There are 3 ways to turn a row about zero (a turn may also mirror it). The second row of each pair is the first, turned, with some noise. The first 27 pairs use one turn. New pairs use 3 turns, one after the other, and a turn may come again.
Known pairs, each followed by its turns in order:
[ 27  20  41 -18  51  33  23 -27]
[ 37  34  61 -15   7  25  18  22] -> Z_596

[  7 -16 -31  26  24 -51  40 -57]
[  5 -31  -9  89 -22  25   3   0] -> Z_405

[ 21 -44  -9  33  -5   7  31  16]
[ 20   8  38   6 -36  39  -5  11] -> Z_405

[-51  61   7 -24  -7  61  45 -60]
[-66  32 -22 -40  17 -70  56  10] -> Z_710

[ 34 -61  15 -60 -53  12  35  13]
[-13 -36  68 -31 -34 -18 -66  24] -> Z_405

[ -2  -3  47 -52  35 -62  -8  11]
[ 17  -1  -1 -66  51 -14  47 -23] -> Z_596

[ 37  58  45 -52  54  47   5  48]
[ 94  23  65 -38 -30  -3  13 -34] -> Z_596

[ -6  48   3 -62  13 -63  40 -17]
[ 12 -35  23 -78  25 -47  10  33] -> Z_596

[-61 -12 -12  -3  45  58 -10  54]
[ 67  13  -1  66  23 -31 -17 -37] -> Z_596

[ 60 -13 -51 -52 -36  56  48  34]
[-79 -18  70  -9   7  54  31 -32] -> Z_710

[ 28 -27  40 -52 -61 -35  26 -39]
[ -2 -14 -53 -68  -3  38  22  59] -> Z_596

[ -9  -8  38 -10 -53   1 -53 -53]
[ 36 -57 -18 -25   7 -56  15  27] -> Z_405

[ 55 -32  55  53 -15  27  14 -54]
[  6 -32 -22  23  63  26  38  76] -> Z_710

[ 41  13  -5 -21 -23 -55   8 -29]
[-27 -26 -11  39  -2 -19 -24  52] -> Z_405

[-51  34 -44  46  58 -61  18  26]
[ 55  48  12  24 -92 -39  10  -2] -> Z_710

[ -8 -23  42   0 -25 -18 -23  -5]
[ -9  26 -42 -24  15  22   6 -12] -> Z_596

[-12 -40 -18  18 -20 -51  11  34]
[ 26  -2  41  22  33  38 -19  29] -> Z_405

[ 26 -60  48 -43 -14 -25  60  53]
[  14   15   57   -9  -17    3 -107   13] -> Z_405

[-24  28  20 -14  14  50  62 -60]
[-55  -1 -23  -1  18 -58  68  16] -> Z_710

[-31 -15 -54  43  62 -20  -9  44]
[ 64  28  53  35 -42 -28  -1 -24] -> Z_710

[ 38  18 -11  62  43 -16   1  51]
[  4  73 -24  10 -10  59   7  26] -> Z_405

[-44  -2  58 -14  53   0  -9 -53]
[ 41 -23 -58  15   0 -32 -22 -65] -> Z_405

[ 47  39 -32 -59 -26  56  34 -62]
[-75   2 -12 -39  30  31  82 -29] -> Z_710

[-33  56 -62 -40 -42 -61  51 -35]
[-64  78 -47   1 -74  14  21 -27] -> Z_710

[-27 -56  49 -22 -22 -43 -48  30]
[  5  11 -80 -24  41  16  26 -48] -> Z_596

[ 45 -47 -40 -50  -4 -63  29  45]
[  1 -80 -27 -15 -15 -17  84  -3] -> Z_596

[-30  23  15 -29  47 -60  39  50]
[ -3 -32  -9  20 -93 -36 -22 -20] -> Z_710

New pairs, each followed by its turns in order:
[ 38 -60  32  -2  39  18  15 -46]
[-25  64   6  20 -20 -65  11  26] -> Z_710 Z_596 Z_596

[ 30  -7  39  36 -32 -51 -59 -27]
[ 50  49  17 -32  13  54  23  45] -> Z_710 Z_710 Z_596

[ -8 -55  17 -25 -11 -33 -21  51]
[-39 -23  44  28   3  40  20 -43] -> Z_710 Z_405 Z_710

[ 31   5 -36  46   2  15 -59 -37]
[ 19 -22  59  18 -37 -12 -46 -31] -> Z_710 Z_710 Z_405

[ 25 -57 -42  19  29   7 -10  43]
[16 84 12 13  3 21  6  4] -> Z_596 Z_710 Z_405

[ 29  10  47  48 -38  10 -46   9]
[ 47  -9   2 -43  37  21 -46 -31] -> Z_596 Z_596 Z_710

[ 38 -45 -57 -19 -43  56  39  -5]
[ 37 -69  17 -39  20 -55 -31  35] -> Z_596 Z_710 Z_710

[ 60 -26   0   8 -14 -38 -46 -21]
[ 82  26   3 -18  10  25 -13  -2] -> Z_405 Z_405 Z_596

[  1 -26  56  63  58  23  13  -1]
[ -6 -24 -61 -53 -43   8 -51  12] -> Z_596 Z_596 Z_710

[ 47  61   9   1 -13   5  54  57]
[-27 -54 -53  15  57 -28 -15  36] -> Z_405 Z_596 Z_405

[-36 -18 -60 -13  17  48  10 -45]
[-54  20 -39 -15 -18  53  28  20] -> Z_405 Z_405 Z_596

[-56 -28 -12  50  18 -61 -29 -10]
[ -1  90 -15   2 -44  -9  -5  33] -> Z_405 Z_596 Z_596

[ 49  21 -34  29  41  55  48  27]
[-26  17 -15 -29 -65 -46 -38 -52] -> Z_405 Z_710 Z_710

[ 39 -10 -10 -17  19 -44  41  21]
[ 12  48  47 -36  -5   7 -10  11] -> Z_710 Z_596 Z_710

[ 45 -58  -6 -14  42  59  33 -39]
[ 45  11  21 -36 -15 -82  20 -51] -> Z_405 Z_710 Z_710

[-29  40 -10  39  47  28  21  27]
[ 37  11  46 -13 -53  39   9   1] -> Z_596 Z_405 Z_710

[-32  63 -12   3  -3  40  59  44]
[ 49  47 -22  19 -66  27  29  28] -> Z_405 Z_405 Z_710

[-58 -34  -8 -44  24  49 -32 -33]
[ 48  46  14 -11  70 -33  32  -6] -> Z_710 Z_596 Z_596

[ 49  26  14  36 -44 -42   8  -3]
[ 43  49 -16 -39  50  14  -4  -9] -> Z_710 Z_710 Z_596

[ -6   8 -56 -32 -61 -60  37 -44]
[-42  -6 -39  53 -60 -38  40  43] -> Z_710 Z_405 Z_710

[-43  36  61  -4 -27  37 -42 -23]
[ 21 -66  -9  27  42 -58  -9  25] -> Z_596 Z_405 Z_596

[-21  39  59 -14 -55  48  15   1]
[ 53 -52 -18 -32  51 -23  26  29] -> Z_405 Z_596 Z_596

[ -4 -34 -62 -29 -51   3 -52 -14]
[ 11 -54  32 -34  18 -24  50  49] -> Z_710 Z_710 Z_596

[ 13  51  62 -34 -49 -12  62   7]
[-40  39  11 -49  48   7 -64 -44] -> Z_710 Z_710 Z_596

[-59  32  -6   3 -53  36 -31   4]
[ -4 -31 -11 -47  23  24  65 -35] -> Z_596 Z_710 Z_710

[-48  59   3  59  30 -42  25  19]
[-11  68  15 -30  -5  80 -13 -23] -> Z_596 Z_710 Z_710

[ -1  56   2 -17   1  30 -19 -26]
[ 17 -68  -7  -9  16  -1  12 -17] -> Z_596 Z_405 Z_596

[ 48  29 -58   7   7 -44  13  26]
[ 15  13  65 -45  -6  -6  -2  49] -> Z_405 Z_405 Z_596

[ 58 -20  59  14  59  27 -13  47]
[  8  -8 -11  -3  97  43 -35 -30] -> Z_405 Z_596 Z_710

